The rows come from 6 hidden closed curves, with some noise, and rows from the same curve form a group. Each curve winds through 6 dimensions. The rows are also pushed far along 4 directions, which tell nothing about the answers.
(in the rows, 128 means zero)
Some rows, each with its group after it:
[153 106 129  89 176 104 162 141 126 138 158  96  75 141 131 124 113 123
 169] -> Z
[168 136 134 140 118 123 119 142 105 139  98 142 175 129 148  68 148 147
  76] -> N
[144 141 119  63 142  95 168  61 162 120 201 138 125 141 131 160 166 139
 179] -> N
[131 155 179 128  89 124 116  97 137 117 139 163 188 128 154 122 131 135
 107] -> N
[ 76 161  88 114 108 147 125  26 147 110 148 162 159 112 115 173 182 152
 132] -> W
[137 160 123 200 150 153 151 145 144 151 113 161 171 109 139 108 186 114
 111] -> Z
[ 91 157 143 130  81 137  92  85 156 113 155 180 173 125 140 154 137 120
 126] -> W
[101 149 132 165 139 159  92 187 126 147  97 157 144 152 170 103 100 136
 116] -> Y
[145 133 102 106 173 110 170 172 171 154 134 115  79 122 100 174 143  94
 186] -> Z
[ 90 111 133 115 115 120 125 110 141  86 145 109  91 129 114 190 101 126
 154] -> N
[ 72 140 150 159  18 167  50 101 118  81 101 161 176 137 148 130  75 143
  82] -> X
[146 137 140 173 157 149 148 179 117 118  88 112 121 119 142  96 113 128
 116] -> W
[141 114  99 146 172 131 164 188 130 183  99 102  66 134 134 104 108 105
 152] -> Q
[ 78 157  84 135 134 167 143 130 155 131  92 124  94  98  78 185 127 100
 162] -> X
[142 136 156 175 117 128 117 166 127 137 114 135 179 158 182  81 116 156
  94] -> Q
[177 101 207 108  97  80 129 126 117 107 159 125 143 162 189  89  85 149
 110] -> N
[127 106 102 119 131  98 156  89 145 107 170 108 106 135 131 158 158 140
 145] -> Y
[141 155 132 118 200  99 194 164 159 153 127  87 111 101 106 143 144 108
 161] -> Y
[168 103 156 142 157 116 134 176 100 145 127 118 115 152 175  65 103 135
 111] -> Z
[119 129  91  95 191 112 198 101 147 125 134  88  64 104 101 178 150 132
 174] -> W
[118 139 100 118  71 142 101  69 137 110 133 170 150 120 132 138 150 137
 115] -> Y
[118  94 148  68  69  96  91  88 117 109 149 110 120 160 144 146  75 164
 127] -> Q
[ 83 141 105  73 139 123 123 120 159 115 153 120  87 141 119 192 100 132
 185] -> Y
[186  94 150 146 141  89 154 122 107 114 155 116 133 129 161  74 154 137
  96] -> Z
[ 88  99 126 102  69 133  70 133 115  68 133  93 104 172 146 153  40 173
 137] -> N
[104 110 148 176 130 151 110 192 118 153  96 127  92 130 139 117  75  91
 125] -> W
[ 76 152 137 199  96 173  67 155 129 127 125 165 180 135 147 108 109 108
 103] -> X
[101 144 159 167 100 163  73 170 112 150  84 137 179 134 126 108  91 130
  94] -> X
[126 109 138 137  95 113 106 130 123 136 118 140 127 140 172 101 104 134
  98] -> Q
[152 131 154 128 214 116 162 177 129 146 113 122 107 124 154 124 135 135
 138] -> Q
[130 131 105  94  99 111 136  62 148 132 179 134 133 143 139 134 146 142
 150] -> Q
[151 139 151 104 196 103 177 181 147 146 105  99  90 125 148 136 107 135
 158] -> W
[123 134 154  90 152 112 155 135 136 137 129  91  93 119 117 142  85 116
 159] -> Z
[124 183 114 159 129 161 136  87 143 110 126 171 194 102 131 119 194 141
 110] -> W
[100 172  96 153 104 164  97  90 129 128 104 177 209 105 101 137 196 138
  89] -> Q
[108 142 104 199 128 214 114 177 110 135  69 123 125 122  90 117 110 111
 128] -> X
[104 101 113  94  64 115  73  88 120  90 159 142 132 153 126 155 117 142
 119] -> Z
[149 107 151 120 119 125 136 156 121 129 144  87  98 161 144 104  64 135
 154] -> Q
[116 140 121 140  28 180  65  69 119  98 134 177 177 140 138 111 116 144
 109] -> Y
[140 127 128 177 146 127 124 210 123 152  78 146 120 119 151  89 129  95
  95] -> Z
[160 143  96 177 178 156 164 204 148 174  99 132 115 114  97 127 167  87
 153] -> Z
[120 134 113 148 155 134 161 169 142 139  81 105  81 101 110 146 115 102
 141] -> X
[131  86 178 128 108  86 103 151 118 115 140  95 130 156 161 127  78 154
 110] -> X
[120 146 123 156 143 119 143  93 147 118 136 168 164 107 145 142 197 135
 104] -> N
[155 123 115 153 145 101 152 120 125 130 115 143 134 105 153  96 181 128
  87] -> X
[108 154  68 153 162 181 136 121 132 166 120 146 143 132 100 134 176 135
 147] -> Y
[147 182 127 169 155 117 145 126 148 134 128 173 203  90 151  89 212 119
  86] -> Y
[ 73 121 101 196  89 205  70 177  99 117  71 136 114 133 113 116  79 109
 106] -> X
[ 89 166 115 187 115 212 106 176 141 133 100 150 125 132 126 120  86  99
 156] -> Y
[174 116 154 109 163  67 171  93 121 121 166 123 129 114 172  81 163 137
 104] -> Z
[113 134 135 182 155 202 102 212 106 157  83 133 115 156 139  97  69 122
 139] -> W
[163 126 153 161 168 129 135 167  97 164  75 136 161 118 141  82 156 145
  75] -> N
[ 68 131  96  80 116 137 108  89 150 113 147 134 107 151 111 206 117 148
 170] -> N
[187 129 188 184 124 119 122 188 107 125  92 142 179 117 171  49 127 124
  64] -> W
[182 103 201 102 115  62 135 139 112 122 137  88 147 125 149  89  95 137
  94] -> X
[162 107 178 150 101  97 129 118 106  77 129 117 153 137 193  79 109 168
  77] -> W
[138 164 124 123 118 132 131  60 139 123 173 177 181 124 160  95 181 140
 120] -> X
[103 129 104  96 136 113 128 122 156 131 147 137 101 139 126 174 132 122
 162] -> Z
[123 163 109 165 162 174 157 171 155 152 110 133 102 117 124 123 118  94
 170] -> Y
[ 92 142 149 145  71 190  84 128 101  96  90 114 147 131 106 126  54 140
 117] -> W
[ 90 178 100 114 147 186 137 136 150 139 112 114 122 108  49 181 119 104
 187] -> Q
[147 118 147  74 144  31 147  72 153 126 199 125 151 115 151 140 183 135
 117] -> X
[106 115 118 108  71 118 100  78 136 119 152 142 130 145 149 134 114 140
 126] -> Q
[110 131 153 122  90 143  87  81 128  81 177 159 152 149 165 132 111 146
 135] -> Q
[132 112 128 191 113 163  96 144  92 118 112 156 160 146 150  88 142 140
  84] -> N
[141 125 119 147 174 147 148 193 126 156 114 125  90 155 151 103 106 119
 152] -> N
[120  92 154 132 105 100 120 111 124  80 150 117 113 138 154 151 111 143
 117] -> N
[136 117 137 150  91 132 104  83 105  96 163 147 168 137 150  92 145 147
  96] -> Z
[137 149 145 139 167 106 145 138 142 153 104 166 146 102 169 114 166 125
 100] -> Q
[134 183 114 113 135 120 108  93 142 144 128 199 213 112 153 106 205 149
  91] -> Y
[119 146 105 179 101 158  96 104 111 130 118 165 205 128 131  96 180 151
  75] -> Y
[151 137 128 103 119  94 148  74 135 133 121 156 153 119 167 115 170 161
  96] -> X
[176 104 188 128 108  93 134 146 114  80 136  97 131 129 157 100  90 137
 108] -> W
[106 158  75 128 159 146 129 133 143 136 108 135 134 124 129 144 157 151
 137] -> N
[102 162 108 106 118 164 131 100 149  92 145 124 128 107  71 181 131 111
 173] -> W
[176  88 133 145 151  98 148 154 116 125 144 117 101 149 186  82 131 145
 119] -> Y
[ 93 160 105 121  78 159 113  71 147  98 149 142 151 107  83 165 140 114
 147] -> Q
[107 130 152 150  46 132  82 109 137  82 144 152 166 138 146 133 106 124
 104] -> Z

New rows. What belongs after each?
[136 103 114 104 172 120 142 157 127 134 139 105  75 146 123 152 119 133
 163] -> W
[133 163 102 131 159 103 144  93 157 161 143 192 177 117 167 123 225 137
 105] -> Z
[134 132 166  89 145 117 149 136 142 140 142 100  96 129 123 144  79 116
 173] -> W
[162 103 143 165 110 134  98 139  85 134 109 146 161 139 162  59 135 148
  67] -> Q
[113 114 130 105 102 151 122 142 129 119 151  80  83 165 112 144  44 126
 186] -> Q
[119 158 121 123 126 138 121  51 149 103 189 183 177 128 154 138 188 147
 137] -> Q
[192  87 164  97 195  70 167 150 111 129 148  96  98 142 166 103 133 158
 129] -> Q
[156 121 150 196 116 148 113 185  97 143  75 134 147 116 150  54 114 112
  70] -> Q
[161 140 131 129 123  76 141 105 150 125 147 172 169 105 162 112 198 120
  91] -> Z
[110 125 118 172 123 171  75 180 107 139  91 162 148 149 141 112 121 135
  99] -> W
[ 85 170 126 123  79 136  96  44 164 117 171 198 194 116 133 162 178 121
 125] -> W
[158  98 147 184 152 111 138 157 106 121 117 139 134 132 176  87 155 139
  80] -> N
[115 135 134 136 127 119 131 105 148 142 144 157 136 113 138 138 152 107
 128] -> W
[135 121 146 189  45 169  65 139 112  99 131 160 192 157 138 102 118 136
  93] -> Z
[130 182 109 125 163 144 136  85 140 163 117 184 200 120 147 115 208 168
 110] -> W
[100  76 110  98  97 142  92 145 103 113 125  81  73 166  83 176  62 138
 158] -> Z
[115 129 121 173  90 176 107 133 117 103 106 125 137 127 112 126 108 129
 122] -> X
[ 88 156 101 147 106 171 117  44 132 137 149 172 165 114 116 133 175 129
 124] -> W
[ 87 155  95  74 135 153 119  87 144 153 121 145 105 112  84 181 128 115
 171] -> Q
[141 122 131 106 124  89 159 143 151  96 140  93  88 122 136 142 103 114
 149] -> N
[ 97 153  73 116 174 154 160 150 158 166 119 104  97 137  88 174 135 125
 188] -> Q
[138 123 132 153 189 154 142 197 100 172  58 106 105 119 101 115 119 124
 119] -> N
[101 141 121 130  86 166  72 113 119 136 122 163 167 125  88 144 134 115
 119] -> W
[142 122 127 121 138 124 137 135 133 130 150 135 119 160 159 115 121 138
 146] -> N
[117 122 114 125  77 154 102 124 145  98 156 126 128 147  87 175 110 115
 167] -> Z
[140 134 103 106 102 152 134  94 136 122 137 132 109 123 107 137 126 122
 159] -> Y
[119 106 114  88 126 105 136 116 127 101 132  84  95 122  85 178 119 133
 146] -> Q
[166 130 128 149 141  88 134 146 131 146 117 170 159 113 170  85 188 120
  77] -> Z
[121 141 180 104  84 133 102  98 132 115 154 137 156 143 145 127  81 138
 138] -> W
[169 100 185  95 106  83 134 129 107 107 146 105 106 142 183  74  66 138
 113] -> X
[124 171 102 147 164 173 137 161 143 161  99 148 138  92  68 144 164  82
 147] -> W
[135 173 111 113 178 119 176 134 152 174  88 145 117  83 126 119 162 102
 131] -> X
[156  95 147 132 185 110 152 211 117 156 114  85  70 162 167  98  75 138
 149] -> Y
[ 96 154  89 145 160 191 116 146 125 158 122 148 122 138 107 125 133 113
 160] -> Z
[157 130  97 110 202  99 167 129 143 157 140 143 120 120 132 139 204 135
 141] -> W
[139 123 105 113 216  89 191 149 160 162 149  96  81 115 115 166 168 120
 176] -> X
[143 113 156 156 177  98 157 195 136 142 135  95  91 122 150 108 103  98
 137] -> X
[152 126 134  63 132  87 165  81 141 127 133 118 104 125 145 142 133 155
 140] -> X
[107  88 127 112  96 152  80 159 108  88 147 101  71 177 139 136  34 138
 162] -> Y
[164 125 145 138 144 111 135 108 117 136 161 153 163 144 179  76 163 151
 104] -> Z
[190 127 182 114 107  80 127 125 114 130 130 138 180 119 163  67 137 135
  77] -> Z
[165 100 123 149 158 127 143 172  96 155  94 109 100 121 127  85 128 118
 107] -> Q
[129 128 104  58 168 116 159 115 142 135 167 100  70 129  89 165 119 112
 197] -> Z
[120 128 109  96 137 112 145 118 147 136 147 102 114 150 121 160 122 147
 162] -> Q
[ 98  81 154 113  77 119 103  94 117  99 165 104  85 147 132 149  64 121
 140] -> W
[154 185 114 169 189 129 190 149 166 165 120 147 171 103 139 108 203 119
 132] -> Q
[111 110 142 134 148 121 140 160 123 162  87 107  83 117 127 133  90 111
 126] -> W
[146 133 127  67 207 109 200 134 157 152 158  81  55 122  98 169 115 111
 216] -> W
[ 80 137  92  86 117 162 128 102 136 122 122  89  90 108  27 206 105 104
 185] -> Z
[149 110 132  75 131  70 153 100 142 129 161  98 120 151 145 143 132 161
 144] -> Q
[137  95 172 155 165 145 132 195 103 132 115 100  88 160 154 113  64 136
 145] -> N
[162 143 140  79 177  96 189 132 150 133 140  81 102 104  90 153 134 118
 172] -> Q
[129 126 130 112 184 116 167 146 123 139 130  98  75 113 128 113 110 107
 148] -> Z
[ 86 130 135 130  55 144  58 114 135 102 144 171 163 163 157 143  99 141
 115] -> Z
[101 123 102  53 173  82 152 106 156 145 169  87  78 112  73 199 139 109
 184] -> X
[175 152 107 107 167 101 170 135 132 161 105 129 147 107 121 100 185 134
 111] -> N
[117 131 166  70  57 114  98  66 131  66 169 108 160 135 104 166  87 152
 140] -> Q
[ 76 135 103 103 152 118 132 124 159 129 166 106  93 118  89 190 124  97
 179] -> X
[142 136 176 161  68 140  90 121 110  74 126 144 190 134 163  90 105 150
  81] -> W
[161 110 133 173 144 139 135 191  99 152  78 113 110 114 130  71 114 106
  94] -> Q
[109 148  82 132 180 153 131 177 140 162  86 144 113 108  83 166 166 105
 145] -> W
[ 75 117 121 107  95 129 110  77 144  71 164 122 107 132 107 206 113 133
 157] -> N
[139  65 154 105  66 104  80 119  93  99 142 102 128 172 138 128  80 169
 104] -> Z
[ 99  88 141  91  63 129  86 137 113 102 108  85  80 157 114 163  27 142
 142] -> Y
[134 147  92 153 157 159 167 128 139 135 112 122 120 100  90 143 169 114
 148] -> X
[ 93 151 148 121  89 165  78 113 123 105 117 148 169 158 149 137  86 171
 125] -> W
[120 161 106  84 150 124 148 120 153 128 113 121 125  94  67 186 157 114
 155] -> W
[150 128 154 149  96 126  84 120 106 149 116 177 200 127 144  85 160 135
  67] -> W
[135  99 139  78  84  78 126  68 127  91 146 120 116 137 157 143 119 164
 111] -> X
[156 150 110 135 215 132 176 137 125 187  90 141 143  96  97 125 210 127
 119] -> N
[102 139 138 188 126 161 105 166 129 161  97 165 139 120 146 109 124  97
 108] -> W
[155 123 161 119 128  66 150  85 150 134 166 154 149 111 171 119 172 122
 108] -> W
[ 89 119 141 181 109 165  93 162 117 147 101 146 117 132 139 115  90  99
 116] -> W
[ 97 116 104  87  75 141 109  84 138 111 175 108  99 163 112 161  78 135
 180] -> Q
[166  95 152 108 176  90 159 180 105 138  92  70  87 124 130 119  99 147
 121] -> N
[105 125 125 185 116 161  98 134  98 144  84 147 165 128 139  99 138 145
  74] -> Z
[106 138  74 135 142 179 126 132 120 148 106 125 103 109  67 145 139 101
 151] -> Q
[142 121 128 204 118 179 107 220 117 143  88 130 130 143 118 104 102 103
 122] -> Z
[ 71 181 128 111  97 171 101  82 154 145 130 165 160 115  92 171 122 109
 157] -> W
[ 74 134 143 142  93 201  58 166 102 139  75 144 106 138 122 127  35 111
 131] -> Q
[ 69 134  95 141  65 179  73 108 130 132 122 152 129 150 124 140  92 125
 135] -> Q
[121 135 110 122 103 135 127  86 131  98 153 122 135 107  92 139 143 110
 134] -> X
[158 159 135 155 134 131 159 110 156 138 143 161 159 120 172  95 165 126
 129] -> Y
[169  75 165 128  62  98 108 116 114  73 175 103 134 160 142 120  98 144
 118] -> Z
[135 118  92 100 148 115 156 142 146 137 108 115  64 109 113 155 128 109
 155] -> Y
[146 152 115 142 150 123 139 142 132 177  77 157 156 108 143 101 173 135
  92] -> Y
[118 109 133  92 107 104 127 118 138 112 156  90 111 165 135 156  87 158
 156] -> Q
[133  76 142 117 145 106 150 161 102 127 104  55  60 127  99 142  76 128
 134] -> Z
[140  97 146 166 150 102 126 164 101 149  96 131 127 139 182  82 128 147
  74] -> Z
[ 70 113 114 130 117 156 114 132 119 123  99 103  76 132 108 166  71 126
 145] -> W
[145 174 107 179 179 132 177 146 165 168 109 164 156  87 126 123 213  94
 122] -> Z
[ 92 149  99  80 141 114 144  79 166 131 144 141 102 104 108 191 152 117
 164] -> Q
[176 138 151  89 174  75 167  96 134 143 138 135 157 130 173 108 175 178
 113] -> W
[ 95 124  80 116 122 126 141  73 151 104 172 117 111 132 102 186 161 135
 162] -> Y
[ 86 151 120 108 126 143 110 124 143 145 126 116 140 123  81 176 115 123
 156] -> X
[117 155 123 136 105 139  91 125 124 148  89 169 182 122 143 110 147 144
  85] -> Y
[ 80 147  62 126 160 173 122 163 142 133  99 114  88 136 105 166 113 135
 170] -> N
[133 138 124 135 109 117 146  89 144 103 133 132 141 106 128 145 158 133
 120] -> X
[ 87 128 140 144  92 170 105 174 134  91 122  83  93 148  98 160  31 111
 170] -> Q
[ 79 140 111 163 141 212  88 186  99 151  52 121 122 129  76 142  87 126
 131] -> N
[101 139 123 145 113 178 124 160 144 115 128 115  88 138 119 144  63 104
 180] -> Y
[143 148 118  66 143 107 147  91 144 134 167 132 129 118 108 142 153 120
 159] -> Z
[195  86 198 107 167  65 172 137 118 113 166  91 106 146 182 102 109 157
 132] -> N
